The rows of a group lie close to one hidden flat surface of 10 dimensions, which may be shifted away from zero. Surfaces can cross.
In the rows, zero is written as 128.
Known rows, each followed by its group:
[123 118 182 163  85  99 111 118 122 111 120  96 139 138 136 171 142 136] | (2)
[ 45 156 126 107 190 115  61  95 113 124  97  97 132 149 133 167 172 164] | (1)
[135 151 153 108  94  91 149 106 151  73  89  88 128 161 137 132 156 176] | (1)
[158 177 162 137 110  82 116 149 108  98 158  95 112 148 149 184  95 134] | (2)
[163 143 118 197 138 173 137 130 152 205 134 190 151 140 109 119 114 103] | (0)
[112 165 133 138 112 126  60 103 173 100  93 134 138 183 142 139 110 140] | (0)
[185  93 126 118 132 155 140 122 131 133  90 177 119 140 131 108 140  93] | (3)
[ 87 141  98  85 182  86  84 103  83 116 150 127 134 150 147 124 186 156] | (1)
[113 105 122  91 176  80  59 131  68 109 125 162 104 170 147 118 172 142] | (0)
[133 101  92 121 174 129 169 150  66 132 171 127  83  58  69 133 133 143] | (2)
[118 105 177 151 137 119 165 128 100 142 118 155  88 141  75 148 194  90] | (1)
[140 137  83 112 141 133  88 124 105 128 185 155 168 130 164  97 122 103] | (0)
[ 97 149 138 171 117 150  92 100 121 148 178 118 179 102 122 171 130  95] | (0)
[107 152 160 135 100  83 121 102 135  77  88  76 116 134 123 151 165 158] | (3)
[ 78 135 157 122 144 108  97 126 103 107 122 114 119 147  96 148 131 197] | (0)
[126  51  53 115 151 135  85 123  97  95 126 164  94  99  96  78 130 147] | (2)
[153  98 128 134 110 122 116 150 127 133 110 154 100 111 109 128  76 146] | (1)
[197 134 103 131 158 126 153 161  96 186 160 161 158 120 151 111 107 153] | (4)
[148  99  85 130 159 157 104 123 110 177 138 146 154  73 135 131 100 136] | (4)
[177 102 123 152 115 101 110 138  94 134 118  82 145  94 157 161 102 180] | (2)
[102 119 106  89 129 117 138 107 122  50 121 116  66 115  80 125 152 125] | (2)
[181  72 155 169  74 122  87 148 128 156  94 120 165  93 165 130  62 157] | (4)
[125 113 178 159  87 119 127 105 131  77 109 140 112 159  88 135 162 106] | (3)
[104  98 101 119 122 152 176 111 148 102 106 102 123  89  82  89 143 182] | (2)
[ 48 137 119  89 193 149 112  96 143 162  65 125  97  97  99 156 156 126] | (0)
[204 110 104 137 142 117 127 135  90 123 117 149 123 152 123 131 118 199] | (4)
[115 117 116 161 118 147  68 101 154 132  79 132 146 127 124 141 106 156] | (0)
[144 114 135 143 120 130 112 149 119 130 117 124 135 111 113 129  75 185] | (0)
[110 173 131 117 149 149 141 158 133 144 175 177 120 145  93 101  89 124] | (0)
[122 115 123 142  97 121  66  76 145  93  81  95 166 133 158 144 141 150] | (0)
[ 62 195 124  91 167 153 178 118 146 129 153 120 128 108  76 118 140 152] | (3)
[128  44 100 149 112 134  96  86 117 120 101 136 136  89 112 117 169 120] | (1)
[127 107 120 144 129 138 117 110 104 147 125  98 169  78 128 142 134 162] | (0)
[116 148 104 132 112 116 134  97 133  68 137 116 164 159 109  72 168 190] | (3)
[148  69 134 132 103 151 124 114 136  93  66 126 130 112  98 108 108 188] | (3)
[155  91 103 109  96  75 114 122  84 101 162 104 149  89 136 118 130 198] | (1)
[127 128 145  96 126 131 129 142 149 170 112 147 137 106 166 109 115  87] | (4)
[ 62 154 173  96 123 116 116 108 141 125 128  89 149 102 139 151 134 125] | (4)
[111 158 166 102 133  93 140 143 107 140 138  83 166 117 147 142 114 211] | (4)
[ 79 151 159 105 131  89 120 126 121  99 125  99 123 162 124 141 151 177] | (2)
[135 139 109 132 112 158 117 104 157 128 123 129 157 111 126 134  96 137] | (4)
[103 173 121 134 130 114 142 126 160 135 101 100 104  88 119 131 123 127] | (3)
[140 103  90 154 101 143  94  97 126  99 144 126 188 126 124  92 124 189] | (4)
[144  85 126 152  77 116 155  97 129  89 125 124 147 131  97  91 178 160] | (1)
[135 154 109 120 149 110 118 123 127 124 107 140 148 182 137  97 150 202] | (0)
[118 133  67 109 145 130 135 142 119  98 180 167 139 166  97  37 123 198] | (2)
[163  87 117 167 116 127 119 100 120 142  95 126 160 130 144 128 181 117] | (1)
[153 116  70  91 154 119 160 111 112 107 114 105  97  81 126 125 163 113] | (2)
[ 89 161 132 154 136 124 148 134 117 134 164 115 129  99  75 126 124 163] | (3)
[ 68 148 130 137 147 120  85 115 116 126 137  98 126  83 102 160 109 159] | (3)
[125  76 136 144 126  97  88 128  96 151 107 103 180 141 160 117 142 225] | (2)
[ 58 180 166 142 127 145  86 114 166 111 110 101 123 145 101 179  89 154] | (1)
[150 158 102 126 156 110 158 128 120 152 137 135 135 119 140 103 169 118] | (3)
[205 123  95 101 174 138 174 141 118 170  92 176  94 128 130 128 127 118] | (4)
[ 74  94 105 123 138 114  76  94  87  74 143  85 118  82 104 154 150 156] | (2)
[ 92 127 160 120 145 169 175 150 129 120 141 173  90 127  24  99 106 156] | (3)
[115 153 186 137 126 133 190 133 110 165 145  83 144  80  95 187 124 158] | (4)
[110 113  76  74 148  93  85 137  98  99 149 129 123 117 121  89  92 230] | (1)
[201 126 171 115 130 162 165 144 106 114 134 170 154 178 115 127 106 163] | (3)
[112 150 120 154 146 142 138 145  89 157 224 135 141  96  95 144 107 115] | (2)
[ 90 102  89 126 115 151  93  93 159  97  95 103 152  96 107 102 103 192] | (1)
[ 70 113 133 144 111 107  60  90 103  66 153 133 141 173 101 124 173 155] | (1)
[ 90 147 156 117 154 135 141 148 105 137 176 187  93 146  68 133 120 105] | (4)
[139 143 105 113 133 169 153 135 164 111 137 197 120 165  92  59 110 125] | (3)
[181 128 125 147 120 149 114 153 131 159 127 155 134 112 130 139  52 145] | (4)

New rows. What belongs after each?
[136 119 127 126 130 131 132 114 141 132  81 131 108 109 127 131 146  99] | (3)
[ 94 128  81  99 168 136 129 105 109 139 147 105 134  81 127 130 153 126] | (2)
[137 131 141 123 143  79  86 134 107 121  79 102  99 122 151 163 130 159] | (3)
[151  83 112 176 130 133  60 117 115 162  96 151 150 120 140 145 122 137] | (0)
[126  71 113 128 104 106  88  99 111  49  96 100  96 112 106 135 149 153] | (2)
[169 141 142  92 138 165 216 143 151 121 102 171 111 157  92  78 122 151] | (3)
[120 142 120 141 127 112 128 121 101 125 179 108 169 117 117 131 133 185] | (1)
[161  90 138 165  77  93 121 111 112  71 115 110 147 164 132 109 170 167] | (2)
[ 90 109 148 130 139 109 155 122  93  95 129 139 103 139  55  99 187 172] | (3)
[152 117 128 130 115 139 101 102 147 115  72 114 112 110 131 176 104 135] | (4)
[166  92 149 109  75 125 125 123 129  76 115 116 126 102 154 119 126  76] | (0)
[144 126 149 116 107 119 119 115 138 119  85  88 134 101 159 158 127 122] | (0)
[135 125  81 106 148 135 108 113 155 112  81 163 119 177 140  74 151 143] | (1)
[139  83 134 154 127  97  87 144  92 153 120 110 170 132 155 121 111 224] | (2)
[154 154 176 197 118 117 148 113 117 165 132 125 162 158 128 180 179 108] | (0)
[120 214 123 136 146 113 142 142 142 155 166 130 127 120 131 137 114 101] | (3)
[117 145 125  94 161 108  94 121 133 137  84 122 103 136 155 155 124 136] | (1)
[191 171 112 107 136  90 140 144 117 120 130 110 107 135 177 152 120 114] | (2)
[144  99 154 140  76 114 153 101 133 116 111 102 185 127 147 101 179 146] | (4)
[115 158 134 172 128 152 177 163 134 168 168 150 117  81  59 110  93 135] | (3)
[121 117 128 141 113 128  97 105 110 129 137  86 184  89 136 148 114 185] | (4)
[ 90 101 108 137 130 130 144  83 105 123 136  83 171  85  99 124 189 176] | (1)
[ 90 138 114  86 173 103 142 139  93 115 145 105 116 127 106 118 142 210] | (2)
[174 159  95  95 128 123 202 120 152 146 132 137 134 122 153  97 159 104] | (1)
[170 154 151 104 121  86 187 146 118 140 134 114 108 118 142 147 135 144] | (1)
[164 177 105 140 126 158 136 129 185 157  97 137 149 147 162 115  89 123] | (1)
[110 148 110 102 145 179 127 106 147 112 142 152 154 129 111 107 114 129] | (3)
[119 167 141 119 124 100  95 143 128 113 142 104 114 136 149 171  83 144] | (2)
[ 62 173 127 113 135 104  91  79 127  80 141  79 163 155 132 142 168 186] | (1)
[129 109  84 136 158 152 120 149 120 154 134 176 112  93  89  80 100 146] | (3)
[143 161 104 153 119 116 108  84 133 123 133 108 202 158 172 124 183 157] | (0)
[ 89 132 144 148 121 118 125  96 109 134 159  93 164 115 129 164 188 107] | (2)
[131  89  99 152 123 140 146 120 100 123 143 109 151  84  96 110 143 177] | (2)
[125 121 108 105 157 113 102 139 116 148 108 102 125  96 149 143  99 176] | (2)
[177  98 143 160 112  94  96 137 100 142 117 131 133 137 170 153 133 107] | (2)
[141 138 123 152 151 132  73  99 141 184  73 133 140 130 176 180 142  85] | (0)
[151  91 113  99 165 118 128 138 127 151  45 158  76 131 134 116 144 133] | (1)
[102  50  98 131 146 125  68 108  85 118 126 153 108 107 109 123 162 109] | (2)
[130 109 153 168  65 143 104  99 168 101 103 140 121 130 116 148 128  65] | (1)
[ 63 136 166 124 138 130 110 133 132 105 130 162  75 162  61 137 117 124] | (1)
[117 190 111 106 140 121  94 121 148 114 133 117 154 158 162 124  99 166] | (0)
[126 132 110 116 129 171 131 132 160 152 106 110 142  70 113 133  48 186] | (4)
[ 89 125 138 117 159 130 134 148 112 107 134 181  76 145  50  89 128 158] | (3)
[167 143 121 104 152 153 206 105 143 163  73 110 110  85 124 171 152 121] | (4)
[144 149  90 127 132  96  85 137 105  97 185 159 150 193 160  84 129 151] | (2)
[138 110 144 139 122  87 107 108 103 147 102  82 177 135 186 153 180 157] | (2)
[147 141 113 135 120 141 161  93 162 136  82 102 159 124 148 123 169 130] | (1)
[118 157 130 119 146 130 104 111 165 120  74 153 108 186 144 125 152  98] | (1)
[ 76 160 118 129 143 140 150 118 116 134 204 130 144 125  92 119 150 123] | (2)
[157  98 146 144 109 153 107 152 129 107 114 163 121 135  89 114  56 180] | (3)
[152  86 124 124 147 134  85 154 124 154  90 185  84 119 131 128  83  91] | (0)
[148 170 116 101 144 104 167 141 122 127 124  46 141  85 151 157  99 220] | (2)
[129 113 116 155 133 149 128 140 137 134  98 125 142 131  90  98  87 235] | (1)
[109 136 155 197  79 167 126 123 155 120 151 134 138  94  70 139  88 106] | (3)
[149 119 145 150 105 136 144 127 121 157 152 144 163 118 132 117 140 102] | (4)
[ 87 123 139 110 137 107  73  98 137  92  71 117 100 161 130 149 154 143] | (1)
[127 148 105 145 112 129 153 126 101  74 209 126 109 117  74 126 128 119] | (2)
[ 52 125 131 139 151 147  80 109 128 108 112 120 129 135  75 133 123 189] | (1)
[137 141  89  85 167 133 165 116 136 175 109 119 121  80 153 137 150 101] | (1)
[ 89 154 111 132 125 163 105 124 156 137 161 146 127 102 102 134  67 111] | (1)
[171 144  90 152 117 164 143 144 142 123 175 201 158 162 107  51  99 134] | (3)
[142 137 118  98 135 100 120 104 128 139 117 131 114 122 173 152 171  58] | (1)
[119 175 133  98 147 169 170 136 164 138 124 147 117 120 103 120  95 117] | (3)
[ 77 134 113 100 138 133 131 121 119  66 147 111  61  87  63 145 109 133] | (2)
[148  65  79 123 152 108 105 113  68 124 113  81 121  46 135 159 149 153] | (2)
[145 188 149 192  88 151 141 108 170 133 138 112 181 164 140 145 122 124] | (1)
[141  94 158 159 120 106 128 131  84 150 141 130 120  99 112 175 153 108] | (1)
[128 155  89 169  84 137 129  98 186  95 134 157 141 144 119  63 154  81] | (3)
[156 113 112 138 116 124 189 104 118 111 133 103 149 119 127 104 200 133] | (2)
[159 200 111 137 116  89 146 122 163 128 114 123 125 155 174 110 167  92] | (3)
[134 139 162 147 124 114 196 131 113 118 140 143 113 142  75 107 189 124] | (3)
[176 152 143  89  70  62 172 117 138  86 149 113 113 131 161 133 151 105] | (1)
[125  47  86 152 148 130 108 112  71 147 151 149 145  92 112 105 183 123] | (2)
[ 80 107  95  96 147 146 155 108 140 116 109 112 122  98  94  93 150 170] | (2)
[ 84 210 103  92 174 135 151 109 145 162 152  79 161 100 153 158 136 144] | (1)
[152 180 119  57 179 183 196 109 125 131 152 139 189 152 143 111 151 160] | (3)
[127 140 156 120 103 129 149 104 180  95  55 126 112 166 113 114 153 151] | (0)
[153 148  75 119 139 126 131 131 112 106 161  89 136  83 134 129  91 174] | (2)
[ 77 161 120 115 116 134 142 127 126 120 204 116 136  79  81 135  83 153] | (1)
[123 133  87 114 167 168 116 111 128 190 152 164 143  82 140 139 121  52] | (4)
[180 166  87 113 124 126 150 145 145 112 138 105 117 106 151 133  76 149] | (2)
[115 140 103 156 138 131  84  75 133 131 136 168 167 187 144 117 208  83] | (0)
[200 108  43 142 160 177 132 122 112 168 143 185 147 107 119 106 114 138] | (4)
[114 152 136  62 123  75 160 112 113 111 150  98 100  94 136 157 166 113] | (1)
[ 71 155 151 147 198 131  73 137  90 168 126 131 125 150 111 180 130 155] | (1)
